The rows are grouped in 4 ways, from coarse to fine. Each group lies inside one group of the grouping before and may be the whole of it. The rows also spread widely along 17 directions, which tell nothing about the answers.
Some rows, each with its group in each grouping after it:
[ -7  -4  12  10  18 -17  15   5 -32  -1   0   2  -3   2 -10   0   4 -20
   9 -10 -16 -13  12  -8  -3  24   9  -7 -13 -17] => lufik q_485 q_185 q_660
[-21  15  -7   1  17  -5  22   7  11  26   9 -17 -10  15   4   4  38 -36
  40  42  25 -14  -1  18   4  22   5 -10 -11   5] => lufik q_241 q_500 q_743
[-11 -24  -7   8  -7   5   5 -12  19   9  16  15  -3   7  -6 -22  -8  -3
  -4  12 -12  15 -11  11  16   2 -14   1  10  15] => dezi q_863 q_755 q_552
[ 28  -2  -1  32   8 -22 -14  18   4 -20  -1  42  14  23 -24  21 -14  37
 -21   4 -32 -11  -3 -35  -1   8 -13  15  11 -22] => dezi q_542 q_849 q_486
[-18 -18  25  22  12  -5  22  -2  -1  -4  -4 -17 -14 -14  -2   3  -4 -12
   1  13  -2  17   1   1   8 -24   4  11  -1   4] => lufik q_296 q_738 q_621
[ -4 -22   3  -9  -1 -24   3  -3  -5  -9  -3   9   4  13  -2  -1  12 -12
   4   9 -10  13  -4  23  38  28  -3  -2  -6  -6] => dezi q_542 q_849 q_689
[ 19  -5  12   5  -1 -13 -14  14  12 -19 -16  13  18 -15  20 -16   9   1
  -9  -9  11  23  19  -6  27  14 -12   0 -12  14] => lufik q_296 q_170 q_254
[  0  12   2  40   5 -23   2   3 -11 -34  10  20   3 -14  -3  -4  -8  23
 -15  11 -14   3   5 -25 -14  -3 -18  18  12  -8] => dezi q_863 q_437 q_663
[-21 -21  -7   9 -10 -31  16  12 -32 -22  -7  -2 -16   8  15  10   6   6
   3  17 -22 -13  -9  10  19  15   5  12   5 -26] => lufik q_296 q_170 q_262
[ 28  25 -16  11  -6 -15   6  19   2 -15  11  21   6  -6  -1 -10 -12  12
 -25   2 -11  24   8  -6  -2   0 -16  30   5   1] => lufik q_296 q_195 q_6
[  6 -13   0  10  -1   7 -16   0  -8   8   0   8 -15 -20  24  23  20  13
 -10  -6  12   7 -12   1   2 -26   0 -11 -27   9] => lufik q_485 q_185 q_660
[-25 -37 -14  36 -32   0  13  -5   6  -2   5 -37  -5 -13 -14  -3 -15  17
 -19   4 -30  -8   4  44  32  27 -13 -17  25 -15] => lufik q_241 q_500 q_743
[  1  36 -18  13   2 -14  34  11  10  -4   1 -44 -20  -3 -14   5  -5   4
  30  11  12   2   0 -15   1  30  -3  19   5  23] => dezi q_863 q_755 q_552
[ -4  -5  -7  21   4  -3  12 -17  34  17  18  -7   3   0   7   4  31  -5
  -2   8  17  19   8  -3 -10  -4   2   9 -22   6] => lufik q_296 q_738 q_621
[  6  -2  -5   3   0  -7   8  -3 -32 -12   9 -19 -25  -7  -2  27  -5   1
   7 -25  -9  -2 -21   0  -5   1  10  13 -10   4] => lufik q_296 q_170 q_262
[  3 -22 -11 -12  -6 -20   4  10  -6  20 -28  32 -20   8  24  -5  24   6
 -17  11   0  14   4 -17  26  -4  -7   5 -20  -7] => lufik q_296 q_170 q_254
[-15 -12  34  34  30 -20  26   8 -18  -3  -6 -23   5  11   5   5 -21 -17
   7  -6   0 -22   5 -27 -24  -6  10  -5   7 -17] => dezi q_542 q_849 q_689
[  6   2  12  -4 -11 -27  25  13 -24 -14   3   1  -4   1  -8 -19  -5 -20
  -2  -8 -27   5  22  -2  16   1   7  37  -3 -11] => lufik q_296 q_738 q_621
[-11 -18  -2 -13 -12   5  26  27 -19  14  17  54 -19  -5 -18 -31  10 -16
   1  31 -51  17  17   1  21 -24  18  40 -13 -14] => lufik q_485 q_185 q_660
[-30 -10   2  37   1 -13  12 -25  21  11   6  -5 -20  10 -16 -22 -14   5
   2  23   5 -14  -6 -22  -4  -9 -40  -8  32  10] => dezi q_542 q_849 q_486
[ 11   6   7   4   8 -18  10  23 -10   1 -11  -6  31 -10   5  -6 -16   0
 -14 -20   7  -8  26  -2   7  39  -1 -26 -14   4] => lufik q_296 q_170 q_262
[-11 -30   4  29  18 -12   2 -11  -3  -4  -7 -17  12  -7   9  27   3   1
 -20  -6   4   9  -9  25   6  29  -2 -33  -9 -15] => lufik q_296 q_170 q_254
[  8   7 -12   1  14 -21   5  -1  14   9  -9  10  -5  25 -10   4  11  -8
   0  27   3  15 -13   9  28  32 -23   0   5  -2] => dezi q_863 q_437 q_663
[-14   9 -13  -2   7 -41  27 -17 -27 -14  -5   1 -18  -1  -4 -12 -21  12
  -6   3   3  17 -11 -22   1  18 -24  12   2  15] => dezi q_863 q_437 q_663
[ 13  -9  -6   5  12 -23  12   1 -39   5   4  -6  -5  34   5  13  -5 -26
  -8 -24 -26 -15 -16  11  -5  33   4  -1   6 -39] => dezi q_863 q_437 q_663
[-19 -20 -21  17   3 -16   9   2   7 -14   4  15  12   1  14 -20   3  16
  -5  19  -4  17   1  -4   0  36  -8  -7   4  -1] => lufik q_241 q_500 q_743
[  6  11  -9  17  -8 -13  14  14   5   9  -9 -15 -20   6 -14  -9  -4   1
   4   5  -8 -10   8 -14  14  19 -20   3  18  -3] => dezi q_542 q_849 q_689
[ -9  26  -7  20 -10 -24  11   9  -3 -18 -12 -21  -9 -21 -19 -13 -13  15
   7  11   5 -15  17  -4  22  37 -33 -10  19  17] => lufik q_296 q_170 q_254
[-11  -4   3   4  15 -18  -3 -13  -3 -16 -12   2 -13  -4   3  -3   2 -10
   3  26  13  28 -26  26  36  23 -35 -17  15  15] => dezi q_863 q_437 q_663
[ 24  18   3 -17  -3  -9  20  42 -23   8 -11  -5  -1   0  27  -9 -13 -14
  -4  -6   0   4   5   1  12  -3   9  15  -7   3] => dezi q_863 q_437 q_663
[ -3 -12   9 -12 -26 -12  11   9  13  14  -2  28  -2  14 -14 -19 -24  21
  -5  19 -12 -12   6 -19  32 -38 -11  27  -3  25] => dezi q_863 q_437 q_663
[  6   8 -16  10  -8  19  18  22  16  23  12 -27 -10  -1  33  -8 -11  -8
   2   6  15   6 -16  14  -8 -13   0   2  10  18] => dezi q_863 q_755 q_552
[ -5  15  25  23  27 -12  37  15  15   9  -5 -42   8  11 -33 -10  -1 -48
  28   7  -4 -11  30   3   9  42   7   2   7 -10] => lufik q_296 q_170 q_254

New rows. What belongs after each?
[ -7  -2  25   3   5 -26  -2 -21   5   2  -1   4  22  -6 -28   5   7   6
   0  -6  14 -17  26 -10  19  10 -10 -16 -31  21] => lufik q_241 q_500 q_743
[ 22   7 -10   2  10 -14   8   7 -36   4 -21   6 -42  -9  -2  18  10   4
  -8 -12 -12  17 -11 -26   7   7  -7  11 -10  -9] => dezi q_863 q_437 q_663
[-12 -28  15   3  13 -18  13  -5  -1  -6  -3   2  16  -6  -3  20  20  -5
  -7  13  -3  24   7  23  25  11  18   0 -33  -7] => lufik q_241 q_500 q_743
[ -9 -11  17  20   1  -7  16   4   2  -6  -1 -11  -7  -7  -8  -4   5 -11
   8  11 -13   7   9   2  20   1   3  13   1  -5] => dezi q_863 q_437 q_663
[ -9  -3   7  14  33  -8  14   1 -13  12  -2  14  -4   8  -7   6   0 -10
   7  11   0  -4  -7 -19 -11  14  -1 -15  -7  -3] => dezi q_863 q_437 q_663
[ -4  -2 -23  26 -14 -14  21  21   0   5  -8 -33  14  -1   9   0 -25  33
 -10 -12  -2 -25  11  -5  -1  50  -4 -26   7  -4] => dezi q_863 q_437 q_663
[ -2 -13   2  12  -7 -13   3   8 -26  -9   2   3 -10   1  23   6   0  10
   2 -10  -9 -16  -7 -15  -5 -11   7   8  -5  -6] => dezi q_863 q_437 q_663
[ -3  14 -15  -1 -11 -13  20  26 -21  15  -5  -4 -17   0  -5  14   0  19
  14   5  -4 -39   9 -21  -1   7  10   2 -16   4] => lufik q_296 q_170 q_254
[-22   3   1  18  -1 -22  24 -25  22  10   9 -15   6  -9 -34  14  -4  18
 -11  23  13   3  10  10  14   2 -16  -4 -15  19] => lufik q_296 q_738 q_621
[  5   4  19   3  20 -22  11  -9  -3   7  -3   8  -1   7  -6   5   4 -13
  -2  -8  12   2   8 -26  -6 -13  -2  12 -23   9] => lufik q_296 q_170 q_254
[ -8  24  14  12  -8 -33  23 -13  -2   7  15   9   1   0 -36   1   2   1
  -9  22  -6 -17  23  -4  12 -22 -17  24 -11   0] => dezi q_863 q_437 q_663
[ 11 -10 -24  12   3   8 -16  -8   4  -1   7  -6 -19   4   7  24  12   8
   8 -13   3   5 -32   7  -2  23  -8 -12  -1  10] => lufik q_296 q_170 q_254
[ -6 -26  -6   8  -7  19  15  -8  20  33  26   2   1  13 -27 -16 -16 -11
  -6 -10 -25   0   1  11   2   2   4  -1  -4   5] => lufik q_485 q_185 q_660
[  5   6  -7   7  10  -4  -6  11  10   0   1  17 -11   1  18  -4  37 -13
  12  25  12  16   0  -3   7   2  -7   9  -7   2] => lufik q_241 q_500 q_743
[ -8 -12  -1  23   9 -11  12   9  -5  -7   2   5   0   7 -10   2   4   1
   7   6 -20  -7   6 -14  -4  22   7   2   1 -14] => lufik q_296 q_738 q_621
[  1  13  -6  11   7 -15  21   1  -1  15  11  16  -4  14 -20 -21  -9 -13
  -5   4 -11  -9  13 -22 -14   6 -14  13   4  -3] => lufik q_296 q_170 q_254
[ -6 -34   0  14  -7  -5 -10 -15   6  -5  27  22  21   3   4  -9   9  -3
 -15  -4 -16  10   0  22   8   8  -3  -8  -7  -8] => dezi q_542 q_849 q_689
[ 13  13  31  -6  39 -23  -6  -4 -39 -24 -15  19  -3 -26   5   7  24 -26
  10 -12  16  26   5 -17  10  13  -3  -9 -31  14] => dezi q_863 q_755 q_552
[  4  27   0  17  26 -40  13  -7 -22  -1  -7   7 -15  12 -10  18  30 -12
   6  11   5 -11   7 -28  -7  22 -12   5 -12 -19] => dezi q_863 q_755 q_552
[  0   3  12  -8  12  -8   3   4 -16   8  -4  21 -15  -7  -7   3  16  -9
  13   9   5   0   3 -15   9 -12   0   4 -22  15] => lufik q_241 q_500 q_743
[-13 -24   5  15   3  -5   7  -4  -7  -8  15  21   1  -7   8  -1   4   3
  -5   5 -11   8  -3  -5  -8 -19   9  14 -13   0] => lufik q_296 q_170 q_254
[  2   4  15  26   8   4  12  20  -1 -10  14 -11  19 -14 -31  -8  -9  -9
  15 -12 -24 -12  30  -2   1  34  14  -4  -7  -3] => lufik q_485 q_185 q_660
[ -2 -53  30  24  16  22 -27   6  11   2 -11  35  -4  -3  -1  12  26  -7
   8  14 -22   8  -8   2  31 -12   8 -17  -8  -9] => dezi q_863 q_437 q_663
[-21 -19  27  18  14  10  32   1  22  -3  21 -13  20  -8 -26 -38 -27 -31
  12   8 -16  22  20   9   3   3  10  15   8  17] => lufik q_241 q_500 q_743
[ -2 -10  12   7  22   0  19  -2  -4  15  -5  22  -8 -26  -9  -6  -2  -6
 -22   3   1  40  10 -17  -2 -21  -2   6 -23  12] => lufik q_296 q_170 q_254
[ 16  15   1   0   6 -13  -5  -1 -16 -12  10  -4  -7  -4   6  14  20 -23
   1   1   4  12 -10  28  12   4  -8   8  -7  -1] => lufik q_241 q_500 q_743
[ -7  21  -4   2  -6  -3   6  26  18   8  -2  17  -8 -14  -6 -18  15   6
  21  47  12  -2  13  -3  29   5 -20  -6   3  25] => dezi q_542 q_849 q_486
[ -3 -23   1   6 -10  -8  13  -2  -6  -6   4   6 -10  -8 -12   7  20  11
  10  -8 -25  11  13 -18  16   5  23  27 -29  -2] => dezi q_863 q_437 q_663
[  8  11  -9 -18  12 -23  21  19 -15   7 -26  18 -40  25  -9 -10  -7  -4
  19  15  -6   5 -12 -46  12   6  -9  27   6  12] => lufik q_296 q_738 q_621
[-16  -7  12  24  23 -16  20  17  -5 -12 -18 -16  10  -3  -8   5 -20  21
  18   0   6 -17  12 -41 -10  28   9 -13  -6  11] => lufik q_241 q_500 q_743
[ -4 -24 -11   8 -13 -14   3  15  -6  -9  -3  18  10  13  -2 -19 -32  15
 -21   6 -29  -3  -5  12  22  24 -16  -7  25  -7] => lufik q_296 q_738 q_621
[ -1 -23 -19  28  32  -9  17  22   7  14 -13  -6  -9  49   9  21  14 -20
   3  30 -19   2 -24   9  -1  42   8  -3  21 -51] => lufik q_241 q_500 q_743
[ 26   9  13  13 -15   5 -15  24   6  -9   2  -4   5  -4   2 -11  -8  -3
   6 -20  -7 -18  14  -7  11  -2  -8   5   9  13] => lufik q_296 q_738 q_621
[-13  -2  14   9  18 -29  21   7 -30 -21  -7  20 -13  -1 -23 -27   3 -26
  13  10 -28   6  19 -21  12  28  -6  18   8 -16] => lufik q_296 q_170 q_262
[ -3  -1   0  -5  15   5  12  22  16  27 -16   8   6  10   1 -35 -37 -11
   1  11  15  -2  -3  -7   9  18 -23 -30  17  30] => lufik q_296 q_170 q_254
[ 14   0   9  17  -2  -2 -12   0   0   1 -12 -16 -15  -8  17   6   9  -2
   3 -17  13  -4  -3 -10  11  -2 -14  -9   0  10] => dezi q_863 q_437 q_663
[-19   4  13   4  19 -24  21 -12 -11   1   8  -2  16  -6  -3  -8   2 -24
  -1  14  13   7   7  20   8  21  -9 -18 -12   7] => dezi q_863 q_755 q_552
[-28 -25  19  15  10  -8   1   6 -11 -22  -8 -18   3 -12  18  11   8   9
  35  -1  12 -17   0 -10   7  17  18 -20 -21  15] => lufik q_485 q_185 q_660
[  3  14 -14  27 -11   2   9  39  10 -14  -4  -7  -9 -14 -13  -8  -4  11
   9  29 -20  -1  12  12  26  30 -14   4  27  -3] => lufik q_296 q_195 q_6
[ 10  26 -15  20  -3  -4  28  27 -14   3   1 -40 -22  -9  15  -7 -10 -15
  -5  -1  -2   6   1   9 -10   7  -7  15  21  -9] => lufik q_241 q_500 q_743
[  8  -7 -10  16  17  10  12  20  -2  -3   0  -8 -12  -5  10  -1  -6 -11
   3   1  -9  26 -12   5  -4  19   4   1  10  -1] => lufik q_296 q_195 q_6
[ 10  -6  28   0  14   4  24  33 -20  -6  -7 -15  -2 -18   1   6  -1 -22
  13 -10 -13  17  16  -4   7 -11  36  24 -23   1] => lufik q_241 q_500 q_743
[ -2  39  -3  11  10  -9  29  16 -16  -6  29  -2   1  -8  -8 -25 -17 -28
   2  16  -6   6   7  13 -19   3 -10  19  12   2] => lufik q_485 q_185 q_660
[ -6  14   0  -3  -4 -12  19   5 -20   6  -6 -13 -27 -20  -8   3   0   1
   4   8   7   0   4  -3  14  -9  -9   5 -10  20] => lufik q_241 q_500 q_743
[ -3 -36  -7  -8 -11 -18   4   9 -27 -11 -17  35 -36   9 -12  -6   9   1
  -3  15 -47  19  -8   1  45   8  -4  24   7 -21] => lufik q_296 q_195 q_6
[ -4  12  -2   2  15 -38  20   2 -19  -6  -7  12 -13  21  -7   8   3 -12
  -1  24  -4  -2  -8  -3   8   7 -13  19   3 -14] => lufik q_296 q_170 q_254
[ -6 -12   7   9  22  -2  13  17 -10 -11 -11   3  -4 -14  12  -7  -4  -3
   6   6   2  26  -1 -16  -2   8   7   1  -6  10] => lufik q_241 q_500 q_743
[-19   4 -11  -3  27 -17  48  22 -26  15 -16 -21 -20  12   9  -1 -17 -11
  22  11   8  -3  -9 -26 -18  26  15  -3  -3   5] => lufik q_296 q_738 q_621
[  1 -24   1  -8   3   0 -19  -4 -31  11   3  30   9 -10   8   8   9   4
  -8 -17  -4 -12  -7  14  12  21  -2 -45 -26   6] => dezi q_863 q_437 q_663
[  6  12 -12  12 -19   3   8   5  12 -17  22 -22  -3 -19 -15  -3  -7   2
   4   3 -10  15  -1  32  18  13  -9  17   8  18] => lufik q_296 q_170 q_254
[ 18   6  30   7  11  -8   2   3  11 -20  -3 -21  -2  -8  -2  -9  16 -36
  22 -18   7  22  17  -8  18   5   5  27 -10  13] => lufik q_296 q_170 q_262
[ 24   5   4   2   7  -1  -7  12   2   3  19  17  26   5  12  15  18  -1
   4 -13   4  -5   6  -5 -10   4  19   4 -34   3] => dezi q_863 q_437 q_663
[ -2   1  -1  -3   4 -11  22  13 -18  26 -22  -5 -37  19  -8 -25 -10 -24
  14   1 -11 -17   0 -23  16  15 -16  -3  19  -1] => dezi q_863 q_755 q_552
[ -3  -9  11   0  15 -17  14  12 -12   1 -26   5  -8  -4   6  -6 -14  -7
 -10  15   1  20  -6   2  30   9 -14 -10   5   6] => dezi q_863 q_755 q_552
[  6 -13 -14  27  -2   6  24   9  10 -16  25 -35  -2   4  -5  20 -11   2
   4 -10 -25  21 -13  17 -11  13  26  33   4  -9] => lufik q_296 q_195 q_6
[  3 -13  -1  12  -5  -7   8  -3   1   7   8   4  -4   9  -8  10  -4   8
  -6  -3 -14  -5  -6  -6   5  -7   1  10  -6   0] => dezi q_863 q_755 q_552
[-18   0 -11  13  11 -18  10 -10 -18   9  -4   5 -33   4  -2   6  26   0
  18  11   3 -12  -3 -29  -7  14  -7  -3 -12  -5] => lufik q_485 q_185 q_660
[  4  11  11  14  43 -20  17   3  -7   8   2  22   5  16  -4  37  10  -7
  -7  28   6  10 -16 -10 -14 -14   8   9 -21 -11] => dezi q_863 q_755 q_552
[-19  12   7  32  19 -19  19 -13 -10  21  14  21 -17  19 -25  -7   9  -7
  15  14  -8 -43  12 -55 -35 -11 -10   7   1 -13] => dezi q_863 q_437 q_663
[ -8   0   5 -11   7  -5  13  24 -24   2  12  27  21 -10   7 -21 -19 -18
 -11  18  -7   2   2  31  10   7  -3 -15  -1   6] => lufik q_296 q_170 q_262
[-20   2   9  11  28 -23  22  -5 -19   9 -16   4 -27   9 -35  -4  10 -19
  21  19  -8 -13   8 -26   8  27 -12  -7   2  -6] => lufik q_241 q_500 q_743
[ -5  -3  -8  18   4 -14   5   8 -13  -6   8  16   3   7  -5  -8  -2   9
   2  -1 -14 -19   9 -23 -15  21  -3  -2   2  -8] => lufik q_241 q_500 q_743
[  1  21   8  -5   3 -32  19 -13 -17  35 -20   4 -25   8 -32 -12   8 -14
   0  -4   5 -24  25 -33  19  12 -30  -9 -11   5] => dezi q_863 q_437 q_663
[ 10   9  -1 -15 -27 -15  12  29 -41   1   1 -11   0 -12  23 -13 -19  -8
 -13 -20  -9 -16  10  25  18   0  -1   0  -6  -1] => lufik q_485 q_185 q_660
[-15 -35 -15  -4 -17   3  12  -2   1  -8  19  -2 -22  23  43 -32 -25 -17
   0  13 -12  29 -48  26   8 -26  -6  31  33  11] => dezi q_863 q_755 q_552
[  5  -3  11   9  -7 -14  -8  19  -4 -19   1  12   4 -13  25   1  39  -5
  12  14   0   5  16   5  23   1   5   9 -15  -9] => dezi q_542 q_849 q_486
[-21 -36   0  19  46 -16  19 -18 -14  -5 -13  28 -32  21 -15   5  -3  -2
   6  13 -18  29 -29 -49 -18   7   0  11   4  -9] => lufik q_296 q_738 q_621
[ -6   1 -15  16  18  -5  12   3   8   9 -23   5 -28 -30   6   4  33  19
  10  13  22  28  12 -45  -2  18  -5  -8 -27  18] => lufik q_296 q_170 q_254
[  2   3  -4   1  10  -2  21  37 -12   3 -23 -13 -36  13   3 -23  -1 -25
  36   8 -15   1   0 -22  16  31   2  13  19  -5] => lufik q_485 q_185 q_660
[ 10 -21   5 -15  20 -12  -2 -11  -5  -6   1  17   1  18 -26  35  -3   9
   7  -7  -7  15 -24  -6  15   7  14  10 -30  17] => lufik q_241 q_500 q_743
[ -7  13   2   6  -5 -22   4  15  -7  -6   0  10   8  -2   5   4  -2  13
   1  22  10 -24   6   1   9  -4 -10  -2  -7   9] => lufik q_296 q_170 q_254
[ -8   5 -19   3  16  -9  21   0 -22  -1  13  15 -42  25  -1  -6  -4 -26
  11  35 -20  17 -44  11  -3  -2 -15  26  31 -12] => dezi q_863 q_437 q_663
[ -2  -3   8  17  -5 -12   3   6  -8  -2   9  -3   8  -4   7   4  14  -8
  -2  -1  -3 -15  16  13   5   3   2  -3  -9 -12] => lufik q_296 q_195 q_6
[ 11  -3  23 -30  22 -20  17  28 -37   6 -25  33  -2  13 -11 -17 -24 -19
   8 -10 -14  -4   9 -32  16   7   8   6 -15  10] => lufik q_296 q_170 q_254
[ 18   3   4  17  18 -11   9  19 -13 -10  -6  10   4 -12  -7  -4   6 -19
 -17  -4 -20  26  15   4   9  30  -2   4   0 -22] => lufik q_296 q_170 q_262
[  1 -18 -13  28 -12  12   1   6  -2   7  16 -12 -21  15  14 -22 -31 -11
 -10  -7 -21  -7 -28  14  -8  -3 -25  -6  51 -10] => dezi q_542 q_849 q_486
